There are 3 ways to turn a row about zero (a turn may also mirror it). The second row of each pair is the first, turned, with some noise. The first 21 pairs use one turn. New pairs use 2 turns, one after the other, and a turn may come again.
Some pairs, each with its turns in order after it:
[-1.94 -0.38 -0.84 -0.36  3.30 -0.20]
[ 2.03  2.13  0.86 -2.07 -0.05  1.32]
(0)

[-0.71  2.27  0.35  1.79  1.26  3.25]
[ 2.37  0.31  1.10  0.43  1.55 -3.48]
(1)

[ 1.89  1.32  3.51 -0.95 -1.30  2.52]
[ 1.12 -4.58  0.25  1.11  1.44 -0.85]
(1)

[-2.83 -2.48 -0.23  0.09  2.17  2.11]
[-0.97  2.60 -1.25 -3.68 -0.42  1.43]
(2)

[-2.34  0.00 -0.71  1.09  2.27 -0.76]
[ 2.67  1.35  0.89 -0.50  0.86  1.71]
(0)

[-0.53  0.13 -1.92 -0.22 -3.31  1.28]
[-2.00  0.77  1.70  2.92 -0.17 -0.93]
(0)

[ 2.28  1.40 -1.31 -1.34 -2.56 -3.41]
[ 2.17 -3.18  0.36  2.86 -1.61 -1.10]
(2)

[-1.05 -0.58  4.16  0.63 -0.13 -2.58]
[-1.32  2.96 -1.15  3.55 -1.47  0.37]
(2)

[-0.11  1.14 -0.03 -1.75 -1.55  0.48]
[-1.95 -0.55  1.67 -0.01  0.08 -0.69]
(0)

[-0.83  1.03 -1.91  0.21  1.19 -2.90]
[ 2.80  0.56  0.11 -0.09 -1.52 -2.29]
(2)

[-0.69  1.93 -2.89  1.07 -0.43 -1.46]
[ 1.06 -0.37  2.18  2.38 -1.25  1.81]
(0)

[-0.86  1.05 -3.32  2.00 -1.46  1.25]
[-0.51 -1.88 -0.30 -2.48  0.83 -3.13]
(2)

[-2.37  0.21 -0.16  2.08 -1.84  2.35]
[-3.38  0.04 -0.72 -1.88  0.71 -1.84]
(2)

[-3.50  0.86  2.74  2.01 -1.53  0.31]
[ 0.09  0.18 -2.21 -0.65  4.46 -0.94]
(1)

[-1.52 -1.28 -2.85  7.37  0.99  0.12]
[-1.76  5.75  3.73 -1.60  3.33 -1.98]
(1)

[ 0.76 -1.16  0.43 -0.65 -1.83  0.82]
[-1.40 -2.12  0.23 -0.82 -0.11 -0.09]
(1)

[ 0.60 -0.20  0.71 -0.04  0.03  2.22]
[-0.25 -1.40  0.64  0.48  0.07 -1.71]
(1)

[-3.15 -2.14 -1.30  2.86 -0.75  0.27]
[ 2.56  2.94  0.14  2.71  1.70 -0.62]
(0)

[ 1.58  1.34 -0.93  0.35 -1.01  0.67]
[-1.55 -0.60 -0.09  1.22 -0.71  0.87]
(0)

[ 1.13  0.24 -2.31 -2.56 -0.14  1.67]
[ 0.88 -2.65  1.79 -2.03  0.07  1.39]
(2)

[-1.42 -0.56 -0.51  0.39  2.25  2.47]
[-0.24  1.23 -0.28  1.19 -0.48 -3.50]
(1)

New pairs, each followed by its turns in order:
[ 0.95  2.50 -2.83  0.69  0.02 -0.58]
[-1.91  0.87 -1.59  1.69  2.34 -0.83]
(0) (0)

[ 0.96 -1.29 -0.50  2.51  0.00 -4.88]
[ 1.22 -3.41 -3.13  1.50  2.49  0.29]
(0) (2)

[ 2.26 -2.43 -2.65  0.21 -2.42  0.76]
[-1.17 -0.84 -1.21  0.86 -0.70 -4.42]
(0) (2)

[ 5.25  4.81 -2.01  1.56  2.31 -1.44]
[-4.45 -3.88 -5.25 -0.61  1.54 -0.48]
(1) (0)

[-2.22  0.68  0.18  1.96 -0.84  2.86]
[ 2.17  1.90  0.63  2.01  0.90 -2.06]
(0) (1)

[-1.20  0.30 -0.33 -4.73  0.99  1.19]
[-2.10  0.23  1.47 -4.21 -1.17  1.86]
(1) (1)

[-1.12  0.12  0.90 -1.39  1.39 -0.90]
[ 0.57 -0.28  1.10  1.01 -0.50  2.17]
(0) (2)

[-3.01  0.25  2.77 -1.94  0.19  1.68]
[ 3.51 -0.83 -2.34 -1.65 -0.55 -1.57]
(1) (2)

[ 2.36  3.99  0.48  2.37  1.86 -2.23]
[-2.82 -1.74 -4.19 -1.27  0.64  2.25]
(1) (0)

[ 0.96  1.07 -1.77 -0.38 -1.03  0.56]
[-0.40 -2.08 -0.69  0.13 -0.64  0.80]
(1) (1)

[-1.73  3.48 -2.50  1.97  1.07 -2.81]
[-3.85 -2.78  0.34 -1.20 -1.20  3.21]
(1) (0)

[-0.25  1.47  2.44 -3.65  2.66  1.12]
[-0.24  0.39  2.62 -1.03 -3.33  3.43]
(0) (2)

[ 1.79  2.62  0.29 -1.52 -1.34  1.05]
[ 1.21  0.44 -2.68 -0.93  2.04 -1.23]
(2) (0)

[-2.80  0.33  1.63 -1.51 -0.13 -3.10]
[ 0.78 -1.29  0.25 -3.39  2.72  1.40]
(2) (1)

[ 2.25 -4.18 -1.93 -0.72  1.85  1.95]
[-3.76  0.65 -1.64  1.91 -2.59 -2.36]
(1) (2)

[-0.85 -0.72  0.44  0.95 -0.52  1.11]
[ 0.53  0.68  1.66 -0.45  0.11  0.31]
(2) (0)

[ 1.59 -0.82 -0.31  2.08 -2.37 -2.43]
[ 0.73 -1.10 -3.77  0.49  1.22 -1.14]
(0) (2)

[ 1.08  3.30 -0.32 -1.03 -1.78  1.51]
[ 1.17  2.28 -0.02 -0.52  3.07 -1.15]
(0) (0)

[ 0.69  0.99 -2.03  1.89 -1.20 -0.02]
[-0.67  0.16  1.60 -0.79  2.31 -1.39]
(0) (1)

[ 1.95  1.32 -1.87  0.40 -0.59  0.11]
[-0.44  1.16 -0.34  1.88  1.80 -0.64]
(0) (0)

[-0.44  2.79  1.97  0.50  0.98 -1.72]
[-0.49  1.51  0.29  2.68  1.03 -2.33]
(2) (2)

[-0.02 -1.64  1.22 -1.60  1.40 -2.52]
[-0.64 -1.71 -0.03 -0.24 -2.35  2.76]
(0) (1)

[-2.92  0.69 -1.13 -1.03 -0.41  2.07]
[ 2.36 -0.28 -1.17  2.24  1.72 -0.58]
(0) (1)

[ 1.75  0.31  2.49  1.05 -2.51 -0.87]
[ 2.84  2.26 -0.94  0.94 -1.43 -0.71]
(0) (0)

[ 1.87 -2.80  1.81 -0.27  1.41 -1.95]
[ 1.21  0.03  3.67 -1.41 -0.29 -2.24]
(2) (1)

[-4.68 -2.48 -0.19  0.83  2.40 -1.36]
[ 4.05  3.51 -0.54 -2.46 -0.04 -0.32]
(1) (1)

[-1.06  2.87 -0.31 -0.85 -1.75  0.81]
[ 1.28  0.88 -1.41 -1.59  2.94 -0.43]
(0) (0)

[-0.15 -2.06 -1.07 -1.06  1.32  1.65]
[ 2.74 -0.40 -1.28 -1.31 -0.10  0.48]
(0) (1)

